Every row belongs to one group in each of 4 separate groupings. Each group adds its own fixed numbers to the row, and there is some noise. The rows also spread widely along 13 directions, which tell nothing about the answers.
In the rows, zero is written as 128.
Some rows, each with its group in each grouping after it:
[139  94 102 161 128 141 124 165 171 185  89  94 110 135 158 148  90 166
 140 152 110 108 120 104 125 103  92] -> Q X Z_175 (4)
[130 147 100 163 145 155 112 160 155 125  12 133 124 105 123 174  88 123
 123 177  48 158 168  85  86  90 150] -> Q S Z_720 (0)
[132 133 115 109 146 129 114 137 152 111 153 134  99 150 134 117  97 120
 145 111 134 116 144 198 138 115 120] -> M X Z_720 (1)
[104 120  93 104  91 133 170 128 138 155 113 166 148 125 141 134  70 144
  81 116  64 128 141 135 101  83 139] -> H S Z_70 (1)
[132  91 133 152 102 106 107 137 120 154 120 127 139 153 122 146 127 131
 131 157 137  75 145 120 156 112 150] -> H P Z_336 (2)
[121 112 138 163 124 128 102 112 151 130 125 146 142 111 162 132 121 136
 112 163  93 131 143 111 140 131 149] -> T K Z_336 (0)
[139  85 128 149 106 116  84 121 139 148 151 102 137 122 138 156 121 127
  96 173 106 107 122 117 154 101 105] -> M P Z_869 (4)
[107 111 150 122 129 148 188 119 117 127 163 126 127 114 120 100 105 105
 130 108 133 150 117 188 105 136 104] -> T K Z_175 (3)
[149 153 113 120 143 129 120 130 108 117 103 110 126 127 112 147 133 114
 147 152 110 171 142 125 127 121 117] -> T S Z_869 (2)
[101 127 104 155 133 151 159 180 143 184  74  70 104 131  46 142 151  99
 154 132 129 156 163 114  67  85  84] -> T P Z_70 (3)
[109 117  97 123 106 111 152 116 103 144 137 105 128 135 108 148  95 133
 147 139  97 120 175 163 113  97 130] -> M X Z_70 (1)
[ 92 144 163 185 131 158 128  96 142 104 111 202 117 119 110  81 150  89
 136 145 162 138 138 116 101 166 214] -> M X Z_336 (0)
[105 119 164 140 138 125 155 127 106 121 140 156 128 134 119 108 126 121
 170 121 155 135 138 170 131 158 156] -> T K Z_70 (1)
[122  99 121  98  98 119 143 121 123 164 109 137 159 150 147 124 127 138
 119 115  87 100 144 141 108 127 146] -> H S Z_869 (2)
[141  78  89 152 132 112 175  98 150 171 124  73 131 118 153 131 103 132
 116 108  70 119 132 161  71 139  87] -> H X Z_336 (3)
[115  94 150 158 102  89 119 177 120 173  95 152 133 176  96 140 124 155
 167 140 182  46 155 106 146 126 180] -> T K Z_175 (1)
[129  98 161 124 142 114  93 150 148 129 117 178 143 140 103 128 137  92
  82 117 109  95 137 148 112 114 166] -> T K Z_869 (1)
[106 109 142 147 127 111 138 123 126 130 153 142 137 117 109 120 125 111
 138 133 119 141 142 150 132 139 133] -> M K Z_70 (4)
[108 151 121 137 127 114 164 115 107 130 143 115 123 127 107 108 141 132
 187 124 158 165 144 133 125 159 123] -> T K Z_70 (0)
[123 146 116 155 122 101 168 170  78 138  73 119 138 112 110 152  82 165
 193 158 128 173 146  77 145 135 133] -> T K Z_70 (3)
[155 152 104  85 118 121 146  93 114 102 155 184 114 154 104 108  94  96
  74  90 174  79  88 163  90 113 172] -> H X Z_869 (1)
[ 73 122  75 157  75 104 210  80  65 142 161  90 154  84  88 130 112 126
 152 156  78 202 180 139 115 128 114] -> T X Z_869 (2)
[110 150 125 122  98 150 174  98  70 131 145  88 129 105 108 135 137 112
 136 157 126 203 114 117 118 130  88] -> Q S Z_70 (0)
[155 161  61  92 104  96 134  93 108 139 151  77 117 152  84 159 126 127
 103 129 148 109 139 122 103  80 102] -> T P Z_70 (3)
[164 134 110 182 156  91 122 152 117 120  94 105 100 153 108 161 101 144
 207 162 184  94 143 126 154 137 142] -> T K Z_336 (2)
[129 105 130 108 112 121  65 131 170 155 110 134 129 178 156 147 143 144
 118 135 117  47 167 140 136 109 157] -> Q S Z_720 (0)
[177 104 105  98 136  85 107 167 146 116 126 150 132 147 144 158  36 138
  78 102 116  75 109 137 157  78 110] -> M P Z_869 (3)
[110 142  83 144  98 125 131 111 155 141 132 141 125 128 133 137 105 146
 111 146 116 126 156 106 134 100 135] -> T S Z_336 (0)
[133 128  91 119 131  82 144 142 126 161 122  88 137 152  91 128 156 132
 160 102 121 132 165 137 115 135 103] -> T K Z_336 (2)
[ 93 134 125 131 116 111 144 146 111 135 137 137 139 128  73 117 152 103
 160 125 124 174 177 146 147 134 125] -> H S Z_336 (2)
[137  83 121 202 144 130 146 142 193 176  89 104 117 116 175 122 109 153
 143 135 106 146 104 104 116 151  78] -> H S Z_175 (3)
[101  82 112 150 108 119 145  64 126 127 159 117 144 108 139 143  95 117
 106 155  65 107 181 178 105 116 144] -> Q X Z_175 (0)
[116 142 141 114 146 157 121 171 107 103 105 144 106 129  81 146  80  96
 166 160 132 132 177 171 133  83 148] -> H X Z_175 (3)
[125 147 104 113 103 111 127  79 110 139 159 121 134 140 116 115 164 128
 112 130 130 140 143 126 112 138 139] -> T X Z_336 (1)

New rows, each followed by its group in each grouping:
[171 133 163 116 149 132 118 172 102  93 117 155 136  99 143 145  69 114
  91 145 120 175  67 103 165 116 103] -> T K Z_869 (3)
[122 123 135 112 106 128 171 117  80 121 156 128 154 104 138 119 103 127
 122 137 105 176 105 141 142 137 112] -> T K Z_869 (2)
[138 138  91 143 107 106  91 125 153 151 114 110 108 160  98 161 142 130
 117 155 142  86 154 113 120  94 139] -> T S Z_720 (1)
[157  78 128 151 162 110 164  62 101 119 121  71 138 127 145 144 124 104
 165 137  77  97 156 222  67 171 140] -> H K Z_336 (2)
[123 113 114 171 141  97 132 108 132 119 131 103 130 111 133 142 118 132
 176 150  94 159 165 152 143 162 115] -> M S Z_720 (4)
[161 117 118 139 138 107 121 197 144 158 135 110 107 151 122 129 109 150
 151 108 198 125  76  96 179 125  63] -> T P Z_869 (4)
[157 114 135 142 149  91 133  83 101  74 191 133 144  96 114 142 109  78
  85 137 101 159 119 177 150 137 116] -> T K Z_336 (2)
[139 135 133 135 134 105  99  91 118  88 142 175 127 129  96 135 119  88
  94 144 143 103 148 140 124 121 190] -> T X Z_869 (3)
[173 145 138 139 175 127 122 102 122  87 130 133 125 104 149 119 128  99
 112 125 112 185  96 119 122 166 112] -> T X Z_336 (0)
[124 126 137 136 138 167 106 143 151 143  89 129 120 135 140 120 132 128
 146 150 120 131 130 124 108 120 138] -> M P Z_869 (4)
[131 121 114 133  97 114 159 135 136 164 114 126 137 137 111 120 131 125
  93 106 140 105  95  92  92 129 123] -> T K Z_720 (0)
[114  86 135 177 118  90 129  75 163 143 172 156 146 123 166  85 152 134
 120 106 133 122 123 123 137 191 145] -> T X Z_869 (0)
[162 121  95 104 158 102  75 157 154 134 105 116 120 154 148 152  99 150
 153 131  91 107 166 156 142 103 119] -> H X Z_869 (1)
[130 147  96 128 113 134 110 153 161 150 120 128 105 143 119 135 105 154
 128 153 156 115 123 106 139  88 118] -> Q K Z_175 (4)
[145 114 130 172 147  79 119 120 130  96 144 151 140 103 126 144 104 105
 115 143  99 175 127 123 171 139 114] -> M S Z_70 (2)
[178 114 128 139 159 112  99 130 143 108 127 124 125 113 184 144  81 148
 109 142 102 151  82 136 156 136  94] -> Q K Z_869 (1)
[157 128 150 117 129  99 110 114 124 108 138 186 139 148 113 131 128 102
  67 118 148 100 103 119 132 129 160] -> T S Z_175 (1)
[121 110 103 193 111  97  91 103 207 125 185 155 119 109 130 127 110 114
  62 150 121 135 121 102 169 103  98] -> M S Z_175 (0)
[110 125 119 124 101 122 138 151 135 155 129 129 134 131 144 118 111 162
 131 124 117 147 124 129 145 127 111] -> Q K Z_720 (1)
[130 142 136  61  99 131 116  89  86 102 184 140 141 138 140 125 119 113
  98 131 117 116 138 165 143 115 144] -> T X Z_720 (0)
[144 128 123 105 137 134 103 167 134 151 121 116 106 163 120 134 122 136
 162 128 165  94 130 136 138 112 121] -> T X Z_869 (4)
[168 138 132  97 164 116 130 149 139 111 138 136 105 159 105 121 112  98
 118  85 158 123  97 168 119 124  94] -> M S Z_175 (1)
[118 133  84 123  81 103 132 118 137 193 145  75 103 191 122 117 154 180
 182 129 195  58 144 138 118 126 126] -> M K Z_336 (1)
[ 84 107 142 151 122 165 150  73 147 120 149 158 137  95 132  99 122  93
 101 146  87 139 140 182  77 133 168] -> M K Z_869 (4)
[147 135 149 161 132 120 143 153 110 149 112  92 121 119 143 120 129 152
 176 148 162 184  75  77 151 167  81] -> M K Z_70 (3)
[145 135 115 161 134 100  82 110 169 108 187 150 111 131 171 120 105 157
 138 146 170 136 106 117 210 136 110] -> M P Z_70 (4)
[124 145 127 126 113 149  97  97 111 102 137 147 119 123 131 136 106 116
 114 182 117 135 140 142 131 101 166] -> M X Z_869 (1)
[125  91 158 182 134 148 139 129 133 140  98 154 125 116 158 117 108 129
 124 142 126 135  95 123 116 155 148] -> Q X Z_869 (1)
[110  99 136 159 154 137 137 132 138 113 106 156 137 103 151 121  92 119
 148 136  69 166 163 171 132 138 145] -> Q X Z_869 (2)
[145 104 129 199 160 108 115  83 180  99 169 164 111 107 139 115 110  98
  81 132 128 134 106 149 129 143 130] -> T X Z_175 (1)
[ 90 120 114 159 125 159 109  99 203 147 134 167 119 128 155  86 150 120
 113 133 101 132 160 150 107 122 160] -> T X Z_869 (2)
[113 124  81 145 105  95 181  84 123 129 157 106 125 121 112 128  77 140
 140 133 121 118 156 166 104 120 124] -> M K Z_175 (3)
[151  87 151 125 155 136 101 134 155 111 105 160 150 120 157 150  84 103
  69 133  59  99 139 146 118  95 139] -> T P Z_175 (0)
[142 133 107 138 140 145 142 130 158 145  84 130 116 135 119 128 124 109
 108 115 124 122 113 114  71 120 125] -> T S Z_869 (0)
[123 136 148 139 131 150 140 152 114 139  94 115 133 105 110 131 129 118
 132 161 108 183 125 101 112 120 112] -> T K Z_175 (3)
[129 141 110 143 150 160 134 118 136 115 128 114  92 117 100 134 104  85
 139 149 128 140 138 162  94  96 120] -> H X Z_70 (0)
[130 126 127 108 125 134 115 136 154 131 114 148 127 144 120 122 118 108
 105 118 117  85 134 152  97 109 152] -> H K Z_720 (0)
[150 122 140 136 158  92  88  92 134  73 150 189 127 142 124 120 115  90
 121 126 138  89 150 176 142 144 196] -> M X Z_869 (2)
[124 108 127 153 133 114 156 147 104 145 100 111 145 107 118 141 108 136
 159 146 101 155 135 119 118 144 121] -> T K Z_869 (4)
[130  97 152 154 109 148 147 126 112 160 107 138 131 129 119 140 122 112
  98 150 134  95  96  96  94 118 156] -> T X Z_70 (4)
[127 118 127 129 137 101 100 133 166 156 142 130 127 152 142 108 154 146
 153 115 130 125 142 146 141 144 121] -> H K Z_70 (1)
[108 133 144 117 137 123  88 170 155 134 128 161 124 146  86 117 140 111
 143 133 138 120 168 142 143 108 148] -> M K Z_175 (4)
[132 113 143  93 135 149 167 152  81 114 120 133 119 135 101 136  72  92
 131 110 140 106 117 180 103 107 130] -> Q X Z_869 (0)
[145 113 160 189 142 109 142  72 124  92 161 174 124 110 143  97 114 102
 108 132 156 142  80 134 127 184 155] -> M X Z_175 (1)
[137 147  67 102 109 152 159 149 149 168 152  81  86 149 156 126  70 174
 158 125 160 129  95 134 136  85  61] -> M X Z_70 (4)
[138 118 143  98 120 110 134 135  84 124 134 141 155 126 159 131  95 153
 125 129  95 158 123 128 161 140 120] -> Q X Z_175 (1)
[129 140 114 151 120 104 129  68 107 105 136 136 134 120 105 153 132 104
 117 160 119 130 156 120 114 129 162] -> T S Z_70 (0)
[109 135 137 143 119 152 157 145 118 145  87 145 125 136 105 111 139 109
 147 130 132 139 135 121  97 135 158] -> T X Z_720 (2)
[ 89 126 133 178 116 109 115  90 186 122 157 193 142 113 151  80 146 130
 113 125 118 165 147 107 150 166 151] -> M S Z_175 (0)
[150 131 122  89 124 149 153 118 103 106 149 138 134 109 135 137  75  96
  59 122  91 143  97 142 112  91 108] -> T X Z_336 (0)
[ 73 122 141 118  79 113 115  84 166 123 213 203 147 126 120  76 148 107
  69 111 134 117 146 165 147 133 168] -> H K Z_720 (3)
[159  99 142  99 153 108 104 183 159 124 107 167 146 135 160 135  70 127
  85  94  77 104 118 136 144 106 117] -> M K Z_336 (0)
[121 100 132 127 126 109 140 134 126 164 121 114 149 129 147 123 136 141
 145 114  89 145 148 117 124 145 111] -> T X Z_70 (0)
[144 146 120 170 143 112 157 115 124 117 100 146 119 123 127 121 102 141
 150 138 151 140 110 113 109 155 152] -> T K Z_175 (1)
[145  96 126 133 147 119 158  94 135 116 144 141 128 128 171 107  87 126
 124  91 126 110 103 173 110 163 127] -> Q X Z_869 (0)
[120 158 156  54 112 191  97 181 101 135  85 163 159 118 165 122 117 134
 107 165  44 199 140 101 152  85 136] -> H X Z_336 (2)
[131 116 136 158 118  89 142 120  90 114  94 179 153 120  72 156 110  92
  93 142 109 112 147 111 106 129 191] -> H S Z_336 (1)
[ 93  81 171 192 127 128 119 125 161 140 118 172 154  99 183  93 133 135
 147 140  82 158 144 117 152 186 153] -> H X Z_720 (0)
[122  95 136 142 128 118 135  98 125 122 153 133 151 100 138 133 102 117
 117 155  74 135 145 163 127 131 132] -> H K Z_175 (4)
[107 112 186 133 149 135  63 183 159 117 129 179 152 106 137 114 142 103
 117 154  66 198 153 125 194 114 123] -> M K Z_70 (2)
[140 152 114 133 119 106 120 114 112 124 129 116 120 140 122 140 116 153
 161 163 160 119 145 117 144 128 141] -> T K Z_175 (3)
[127 120 119 115 132 123 147 132 124 115 143 141 128 123 150 126  67 136
 131 120 102 136 145 164 141 118 122] -> M X Z_336 (3)
[105 109 147 137 122 128 198 137  99 145 117 116 143 114 103 107 135 101
 135  96  98 184 117 153  86 164  99] -> M S Z_720 (1)
[173 144 130  82 148 118 137 152 126 127 121 136 128 161 143 112 116 138
 135  94 153 120  92 138 132 136 112] -> T K Z_175 (2)
[142 115 112 141 133 140 142 105 151 119 124 139 124 119 124 133  89  99
  90 146  97 107 121 165  90  95 140] -> H K Z_175 (2)
[121 112 102 188 130 122 147  84 145 123 137 114 113 107 113 142  98 112
 130 164 118 109 145 157  94 124 147] -> M K Z_336 (4)
[121 135 132 176 121  98 118 113 147 130 120 171 131 142 107 100 158 120
 138 133 163 115 134 106 128 161 183] -> M K Z_336 (2)
[157 126  87 181 150 110  81 166 208 154 105  92  99 124 157 135 105 157
 146 150 126 147 108  84 153 115  63] -> M K Z_869 (0)
[118 155  98 159  86 103 162 128  76 151 115 116 128 134  82 130 140 142
 166 157 173 153 135  68 140 139 145] -> T X Z_336 (2)
[155 137  87 130 119 132  91 133 179 130  88 156 125 132 147 171  72 137
  58 165  81  93 137  85 120  54 141] -> T S Z_175 (0)
[160 174  84 151 151 101 143 115 150  83 116 182 113 113 112 120  75 116
 100 113 157 140  92  99 112 129 151] -> T K Z_869 (0)
[111 124 116 147 112 137 149 120 134 169 111 111 125 144 122 117 148 149
 162 138 149 118 144 113 106 138 134] -> T P Z_175 (4)
[156 167  77 143 126  78 108  97 138 112 100 148 128 137 104 159 113 138
 111 153 127 119 159  80 121 114 163] -> T S Z_175 (3)
[128 138 145 202 146 147 156 118 136 139  62 132 126 104 160 105 140 143
 185 160 128 196 107  68 109 197 131] -> H S Z_175 (0)
[ 99  93 141 195 113 113 180  58 108 143 158  95 139 113 160  87 154 143
 201 147 139 155 129 164 118 214 134] -> M K Z_869 (2)
[ 87 126 131 167 126 137 128 147 142 135 108 160 126 114 119 124 113 128
 160 153 112 157 176 110 142 120 153] -> T X Z_70 (0)
[131 130 115 176  88  54 146  52  88 118 181 146 150 118 128 113 145 145
 133 143 170 157 101  91 167 200 144] -> H S Z_869 (1)
[103 142 152 150 128 114 144 180 129 133 119 199 116 146  83  82 122 121
 157  99 193 144 121 108 148 148 157] -> M X Z_175 (1)
[128 112 138 135 114 138 130 115 156 149  96 178 125 156 148 125 111 130
 107 127 143  62 121 125  98 121 187] -> H S Z_70 (3)
[ 74 120 129 134  94 167 116 135 173 152 149 154 131 120 121 100 137 107
  84 135 102 144 152 130 126  87 123] -> M P Z_336 (0)
[161 123 107 144 133  64 111 152 140 153 136 113 122 156 141 140 117 174
 158 120 161 115 114 102 174 140 100] -> T K Z_70 (1)
[102  80 120 179  66  89  74  99 169 183 158 152 127 170 154 125 146 175
 116 159 175  33 145 103 168 128 181] -> Q X Z_869 (1)
[137  84 134 205 165 123 105 152 193 144  79 158 126 118 173 121 109 137
 136 139  93 133 130 109 136 146 140] -> T X Z_869 (2)
[106 106 122 130 122  96  99 125 141 145 115 140 153 135 127 133 131 144
 155 144  86 103 192 143 128 133 170] -> M K Z_869 (4)
[104 106 139 127 114 147 148 154 133 175  95 136 133 156 124 111 139 133
 151 124 124 104 154 132 104 121 151] -> T X Z_175 (2)
[127 107 114 129 129 136 136  86 133 128 136 120 130 122 107 140 125  82
  81 132  82  99 159 165  68 102 146] -> T X Z_336 (0)
